There are 4 ways to turn a row about zero (a turn may also mirror it). The second row of each pair is the first, turned, with some noise. The first 36 pairs use one turn. New pairs use 2 turns, one after the other, and a turn may come again.
In the rows, zero is written as 100.
Some pairs, each with its turns in order after it:
[129,120,70,93,107,93,142,102]
[90,87,113,93,101,120,55,66] -> sola

[98,99,92,126,66,99,107,83]
[142,93,100,83,86,103,99,92] -> sola

[86,91,72,133,92,135,99,84]
[135,97,78,91,109,106,121,63] -> sola

[118,117,129,102,96,58,102,137]
[114,79,120,134,90,114,113,59] -> puti

[106,141,94,128,129,104,117,97]
[79,74,92,59,126,96,89,83] -> sola

[102,118,103,111,118,85,106,97]
[106,92,95,110,111,111,123,109] -> vubup

[91,105,96,85,86,86,77,119]
[84,125,82,84,84,106,98,109] -> vubup

[73,61,69,82,94,97,77,80]
[96,101,75,105,95,50,78,130] -> puti

[116,93,130,118,109,64,108,121]
[92,68,98,99,97,110,80,145] -> sola

[113,113,80,106,106,86,144,127]
[81,77,103,129,76,74,114,84] -> sir

[125,113,105,102,92,138,82,98]
[84,102,111,92,115,133,73,108] -> puti

[101,103,113,91,109,78,99,123]
[121,93,106,117,89,101,102,80] -> puti

[124,121,91,111,105,77,96,122]
[100,78,110,97,124,92,68,110] -> sola

[100,106,162,87,123,89,82,108]
[81,106,125,104,108,119,102,159] -> vubup

[90,118,86,134,113,95,77,68]
[73,102,99,54,85,122,114,111] -> sir

[61,111,93,102,133,106,95,111]
[103,108,73,90,135,132,91,105] -> vubup

[100,110,110,48,96,96,101,74]
[130,113,127,79,73,119,93,112] -> vubup

[41,61,82,82,117,113,88,70]
[132,95,73,80,112,114,32,105] -> vubup

[91,118,105,52,95,82,108,111]
[88,118,117,144,117,113,96,89] -> sir

[86,113,82,77,61,126,115,78]
[116,127,133,94,76,103,111,63] -> sola

[108,85,156,135,117,98,100,82]
[100,95,64,64,88,113,111,144] -> sola

[93,108,108,76,145,87,100,98]
[81,89,141,96,116,110,85,83] -> sir

[112,108,91,76,89,95,88,87]
[100,124,111,104,95,84,83,92] -> sola

[102,109,114,99,71,119,127,102]
[81,113,131,79,107,99,102,82] -> puti

[72,107,83,102,118,84,119,126]
[78,68,108,119,83,115,90,87] -> sir

[83,116,117,104,85,79,135,97]
[98,115,118,98,104,86,135,74] -> puti

[101,107,107,66,95,111,79,88]
[100,122,103,102,138,110,98,102] -> sir

[102,81,94,92,121,84,108,114]
[120,88,93,100,73,92,105,101] -> puti

[78,72,119,111,65,68,85,110]
[142,118,97,112,66,133,91,102] -> sir

[76,109,69,93,104,84,127,97]
[126,87,75,71,104,110,112,87] -> vubup

[103,104,81,108,74,91,140,106]
[90,81,119,76,112,82,126,82] -> puti

[112,100,126,82,112,79,121,127]
[74,82,122,76,96,119,123,117] -> vubup

[117,124,83,81,103,123,80,114]
[119,89,107,92,130,121,71,109] -> puti

[73,74,102,113,129,96,99,77]
[117,75,81,103,121,103,70,115] -> vubup

[111,88,110,101,147,83,109,95]
[100,78,145,83,101,91,100,87] -> sir

[76,120,101,97,117,84,101,84]
[70,102,119,99,94,122,92,104] -> sir

New pairs, each followed by its turns in order:
[109,128,101,89,81,55,92,130]
[113,101,128,65,118,69,112,75] -> vubup puti

[100,84,107,85,107,108,106,82]
[80,106,80,108,98,103,101,111] -> sola sir

[84,111,81,112,101,101,133,112]
[123,97,113,88,110,94,93,132] -> sola sir

[124,100,101,72,111,110,116,102]
[80,131,116,97,90,106,87,100] -> vubup puti

[68,105,57,85,91,110,105,106]
[87,96,61,62,87,96,94,96] -> sir puti

[131,95,118,101,118,116,108,120]
[96,94,104,94,134,87,82,121] -> vubup vubup

[133,131,98,87,130,77,54,90]
[85,95,39,102,75,64,92,102] -> vubup sir

[97,109,78,94,120,100,91,92]
[113,113,91,91,116,108,93,82] -> vubup sola

[96,106,111,116,136,100,114,79]
[110,122,108,124,89,80,79,82] -> sir puti

[73,152,107,89,115,94,109,93]
[118,101,109,83,105,140,132,117] -> puti puti

[119,112,101,94,120,99,124,90]
[96,105,88,98,121,128,88,111] -> sola sir

[102,86,76,98,96,87,131,92]
[126,100,115,106,112,99,120,125] -> vubup sir

[113,103,130,97,84,105,127,96]
[90,112,112,69,84,100,120,111] -> puti sola

[89,117,120,111,72,88,113,127]
[83,92,126,135,96,109,89,96] -> vubup sir

[99,68,99,90,106,87,114,90]
[129,102,103,96,93,77,93,86] -> sir sir

[98,87,120,108,129,87,132,107]
[115,111,125,83,82,121,85,84] -> puti sola

[100,95,83,84,109,108,108,123]
[118,109,106,101,120,96,120,98] -> puti sir

[108,58,67,112,80,99,124,106]
[124,80,97,118,98,143,72,102] -> sir sola

[86,108,95,90,96,63,62,112]
[80,70,69,109,86,114,121,113] -> puti puti

[87,108,85,91,121,95,79,122]
[107,90,99,81,109,95,137,93] -> puti sir

[74,86,104,100,108,118,113,95]
[114,118,94,86,84,111,119,94] -> puti vubup

[88,100,65,79,104,107,101,103]
[94,108,72,74,80,98,106,101] -> sir puti

[87,110,133,111,99,119,73,104]
[138,100,118,84,92,106,114,86] -> sola puti

[101,108,115,111,93,97,97,103]
[91,82,104,100,102,101,101,104] -> vubup sola

[115,120,58,111,128,120,96,108]
[124,82,101,71,77,102,72,123] -> puti puti

[99,84,94,96,88,105,108,88]
[82,92,102,99,100,102,110,89] -> sir vubup

[93,123,92,58,103,111,108,100]
[94,140,97,114,114,98,118,93] -> sola puti

[106,111,130,91,74,97,112,124]
[124,109,119,116,105,86,92,130] -> puti vubup

[99,76,124,100,78,96,111,91]
[108,98,103,130,83,82,92,85] -> vubup puti

[85,114,106,108,110,105,105,117]
[87,109,84,111,107,84,88,109] -> sir puti

[79,89,88,103,85,125,115,95]
[80,110,122,79,102,105,114,118] -> sola puti

[123,97,87,116,130,125,104,113]
[116,100,92,121,113,131,76,86] -> sola vubup

[106,89,127,85,106,77,115,90]
[66,95,120,82,93,96,87,105] -> vubup vubup

[154,93,114,101,122,101,102,88]
[80,94,74,93,131,131,102,73] -> sola sir

[109,80,118,84,94,104,142,93]
[142,112,123,103,110,99,80,104] -> vubup sir

[126,114,82,109,115,74,109,154]
[55,114,106,101,94,71,135,128] -> sir puti

[99,88,126,118,130,101,122,108]
[119,117,128,83,89,111,96,72] -> puti sola

[116,74,107,88,110,112,105,93]
[114,119,79,114,100,105,93,88] -> puti sir

[112,73,104,85,81,95,100,81]
[96,102,107,103,96,70,107,70] -> sir sir

[113,62,127,117,118,84,113,92]
[106,75,54,115,112,105,112,94] -> sola sir

[91,51,91,84,112,104,92,151]
[137,85,109,51,113,76,132,115] -> sir sir

[88,123,79,61,98,87,102,126]
[113,81,63,67,105,99,127,84] -> sir sola

[103,83,96,106,107,100,99,103]
[110,93,94,91,98,113,100,106] -> vubup sir

